The rows of a group lie close to one hidden flat surface of 6 dimensions, which passes through zero. Surfaces can cross.
Some rows, each with its group after it:
[ 25   0   7  -3 -18  -6  11   0  -3   4 -16  -9   3  19   3  -5   0  16] -> P
[ 11  10   5   3   2  10  -2   2   2   0 -20  -7   2   9  -2   2   5  -7] -> R
[  8  12  -4  19  -2  -5 -10  -3  -3  -8 -14 -16  -3 -18  -2 -14   9 -16] -> P
[ 18  11   7  12   2  -5   3  -3  -3  -9 -27 -21 -12   4   7  -5   3  -5] -> P
[ -1  -3   0   3 -10  -2 -13  14  -3   1   2   0  18 -14 -12  -5  -2  -1] -> B
[  2 -12   1  -4   0  -1  17 -26 -15 -27   0   2  20 -16  -4  21  -1  20] -> B
[-21   1  -1  -5  24   7  -2 -13   6  -5  18   7 -10  -5  13  16   7 -16] -> P
[-21 -15  -3   3  -1 -11  -4  -2   2   4  18  21  -5 -12   1   3 -16   9] -> B
[-18  -8   1  -4   8   3  -1  22   7  19   6  13  -6   8 -12  -5 -16  14] -> P
[-11 -13   0  -8   5 -10   5   8  -4   2  16   3  -9   2   8   4 -10   8] -> R
[ 13  14  -8   3   1  13  15 -22   0  -9 -13  -8   7  -4 -14  -1  14  11] -> B
[-14 -10   1   6  21  -9   2   1  -6  -8   0  -5  -5   8  10  18  -6  -1] -> M
[  9  -3  16   0  -7  -6   2   6   2   7 -16   2 -10  20  11   3 -10   5] -> M
[ 11  -6   0   4  -9 -15   2   2  -3   6   1 -18  20  13  -6   4   7  22] -> M
[  1   3  -7   8 -10  -4   0  -3   6   9   1   3  -6  -2  -2 -14   0   2] -> B
[-11  -9   3   2   8 -11 -18  -4  -7 -17  19  -5  17 -26   1  19   6  -9] -> R
[  3 -10  10 -12   0  -1   8  11  -7  -4  -5   5  -5  12   8   5 -14   3] -> R
[ 17   8  -2 -10   3   1   4  -7  -6  -6   4 -20  13  15  10  10  22 -11] -> R
[-13 -17  -4 -15  -1   5   3   4 -11 -10  16  18  21  -6  -3  19 -10   3] -> P
[-22  -2   3  18  16  -7 -10  18   8  15  -1  -2 -17  -9 -15 -11 -14  15] -> R
[-11  -7   9  -4  13   1  -5   6  -8 -14  -4   8 -12  -5  16  11 -14 -19] -> M
[ -3  -1 -11   6  -2  -3   2 -21  -3 -12   8   2   5  -3   9   5   8  -8] -> M
[ 12  -4  -7  18 -19 -19   2 -12  -3   1  -5  -9   9  12   7   1   6   9] -> M
[-17 -11  -2  -7  -5  -3 -18   2   0   1  28  18  13 -15   6   9   0 -14] -> B
[ -3 -11   0   4  -2 -26 -13  22  -9   1  19 -16   9 -14  -4  -7  -6   7] -> R
[  2   6 -14   4  -9   3   3 -20  -2  -8   3   3   9 -12  -3  -3  11  -6] -> P
[  8   0  -7  12  -8 -10  10 -14   7  13   0 -12   8  23  -4   3  12  27] -> M
[  1  -4   5 -13  11   9  11 -17  -9 -24   1  -2  15  -4   2  27   5   1] -> B

New rows. What belongs after each?
[ 10  -5  -6   5  -7   4   5  -3 -20 -26 -21  -1  16 -14  -8   4  -8  -5] -> P
[ 10 -17  15  -4 -10 -26 -10  22 -17  -7   3 -11   2   5  20   4 -13  -8] -> B
[  2   5  -4   9  -4  -1   3  -1   6  11  -6  -1  -4   6  -8 -10   2  12] -> M
[-17 -16  -3  -1  -8 -11  -7  -6  -3  -4  25  20   6 -15   6   8 -10   2] -> B
[ -4  -3  -8   7  -2   0 -11   9  -5  -5   2   1   8 -17  -9  -4  -3  -6] -> P
[ -2   5  -3  -5   2   8  -6  15   1   1   4  -2   6 -20 -19 -13   0  -2] -> M
[  7   4   2   3   1   2   2   4  -1   0 -12  -8  -1   3  -6  -3   0   4] -> B
[  1   6   0  11  13 -10 -15  13   0   6  -2 -31   5  -4  -9  -3  12  -4] -> R
[-21  -8  -2  -9   3   6 -14   3   2   3  26  21  14 -15  -3  10   0 -12] -> B
[ 16  -2  11 -13 -15  -1  -1   8  -3   2   2  -3  16   2  -3   0   3   7] -> M
[  4  -1  -1   4   6   4  20 -16  -5 -12 -17  -4   2  -5 -13   7  -5  26] -> B
[ -7  -3  10  -2  16  -6 -18  11  -3  -9  10  -9  -2 -11  12  13   1 -19] -> P
[ 10  -1 -13  22 -18 -18   4 -20   1   5  -4  -8   7  15   5  -2  10  12] -> M
[  2   4   1   3  -2   8   4   4   5   6 -16   6  -9   7  -6  -7  -5   5] -> R
[ 15  -4   1   4 -27  -3 -10  -1 -13 -15  -6   7  25 -20  -3   1  -1  -8] -> R
[-11  -4 -11   2  14  -5  -7   7  -9  -9  13 -13  16 -18 -11   4   4  -2] -> M
[ -5  -8  -6  19   6 -19 -11  20 -14  -3  -6 -20   9  -7  -9  -3  -8   4] -> M
[  6   3 -17  11 -17  -8   4 -31  -2  -9   7   6   8  -4  13   2  13 -11] -> M
[  5  -6  -7  -6 -11   0  -1  -4 -13 -15   7   5  23 -14  -2   7   1  -6] -> P
[ 23   6 -11   1 -24  -4   4  -4  -3   4  -2  -9  11   4  -2 -16  11  -1] -> R
[ -3  12 -20  -5   2   9  23 -26  17  14  13   7 -20  20   5 -11  15   6] -> R
[  4   6 -11   2 -15   1   7 -13  17  23  11   7  -3  11  -5 -15   9  14] -> P
[  9   9  -8  17  -9  -8 -16  -2  -6  -9  -4 -13   8 -24  -3 -12  10 -18] -> P
[-2 -4 -1 -9 -1 11 20 -3  5 10 -4 14 -5 22 -5  1 -8 22] -> P
[-13   2   1 -18  21  16   3   6   4   1  11   1   1  -6 -11   8   3   3] -> M
[-16  -7   3  -6  11   5   7  -2   4   2   3  14 -15   6   4   5 -12   5] -> R
[  5  22   4  13  17  17 -11  -2  11  -1 -26 -14   6   1 -11   6  20 -15] -> R
[  3  -7  11  -7   1   3   6  15  -4   1 -13   6  -9  14   5   1 -18   4] -> R
[ -1 -12 -11  10 -17 -16  16 -32  -5 -11   9  11   1 -14   1  -1  -9  25] -> B
[-10  -2   3  -4  23  -6  10  24   6  20   1 -18 -28  28   2  -8  -9  16] -> R
[-14 -12   5  -5   7  -7  -2   5  -2   0  14   9  -9   3  14  12 -10  -4] -> B
[ -1  10 -12   7   3  18  16 -25   8  -4  -5   4   5 -11 -20   0  11  16] -> B
[ -7  -3  -7  -8  -5  -4 -12 -10   2  -1  30   8  15 -12   6   6  13 -13] -> P
[ -3  12 -14   0   2  12  17 -18  13  14   2   7 -18  14   0 -11   9   6] -> R
[ -6 -13  17  -8  15  -3   3   2  -6  -8  -4   2  -9  19  20  23 -10  -2] -> M
[  2   7  -9   2  -2  -3  -8 -17  -1  -8  14  -9  19 -15  -1   7  23 -11] -> R
[ -4   8  -7  -2   2   2   0 -24  10   0  19   1  -5   0  11   4  19 -11] -> P
[-2 -5  5 -5  9 -4  7 -5  1  3  2 -6  4 19  4 18  4 13] -> M
[ -4   1   2   4   2   2 -10  19   6  12  -3   2  -2   1  -9  -9  -5  -2] -> B
[ -6  -1   1  12  -7  -1 -11   0   2   0  -3  10   4 -21 -11  -6  -7   2] -> R
[  4  -2   5   0   2 -12   4   5   1   6   0  -5 -21  18  21  -4  -6  -3] -> B
[  2  -4   3   3  -6 -10 -15  19  -4   2   1  -8   8 -11  -5  -7  -5  -3] -> P
[  8 -13  12  -1  -4 -14   3  -4  -7  -3  -6  -6   5  23  17  19  -3   7] -> M
[ -3   9  -1  23  11 -11 -24  13   6   7  -1 -29   9 -18 -18 -10  15  -2] -> R
[-3 -7  7  0  4 -5 -5  9 -9 -8 -4 -1 -2 -4  8  5 -9 -8] -> M
[-16  11   1 -12  22  24   3  15  16  15   1   7 -19  -8 -22 -14  -4   3] -> M
[ -5  -6  12 -18  18   4   6   5   1   0   6  -3   1  14   2  18   1   8] -> M
[-13   9  -3  12  13  11   3   7  17  20 -10   5 -22   9 -13 -15  -5   9] -> B
[-18  -8  -3   2   2   0  -3 -12   2  -7  16  19   0 -20   1   8  -8   1] -> R
[-1 -5  7 -9  9 -1  5  3  0  2  4 -6  6 12  1 13  2 10] -> M
[  2   0  -4 -10  -4  -1   1 -15  -3  -8  16   4   6   2  17   9  11 -14] -> B
[  0  -9   8   5   3  -2  -2  27  -9   0 -18  -3   1  -1 -11  -3 -20   8] -> P
[-16   0  -2  -5   7  -1 -11   3   9  11  22   6  -2  -5   1   0   5  -6] -> P
[ -8 -21  14  -5  -6 -10 -12  10 -14 -18   7  11  15 -21   3  14 -18  -1] -> R
[ 13  -1   2  -2 -11  -7  -4  -3  -8 -10   0  -9  12  -4   6   3   4  -8] -> P
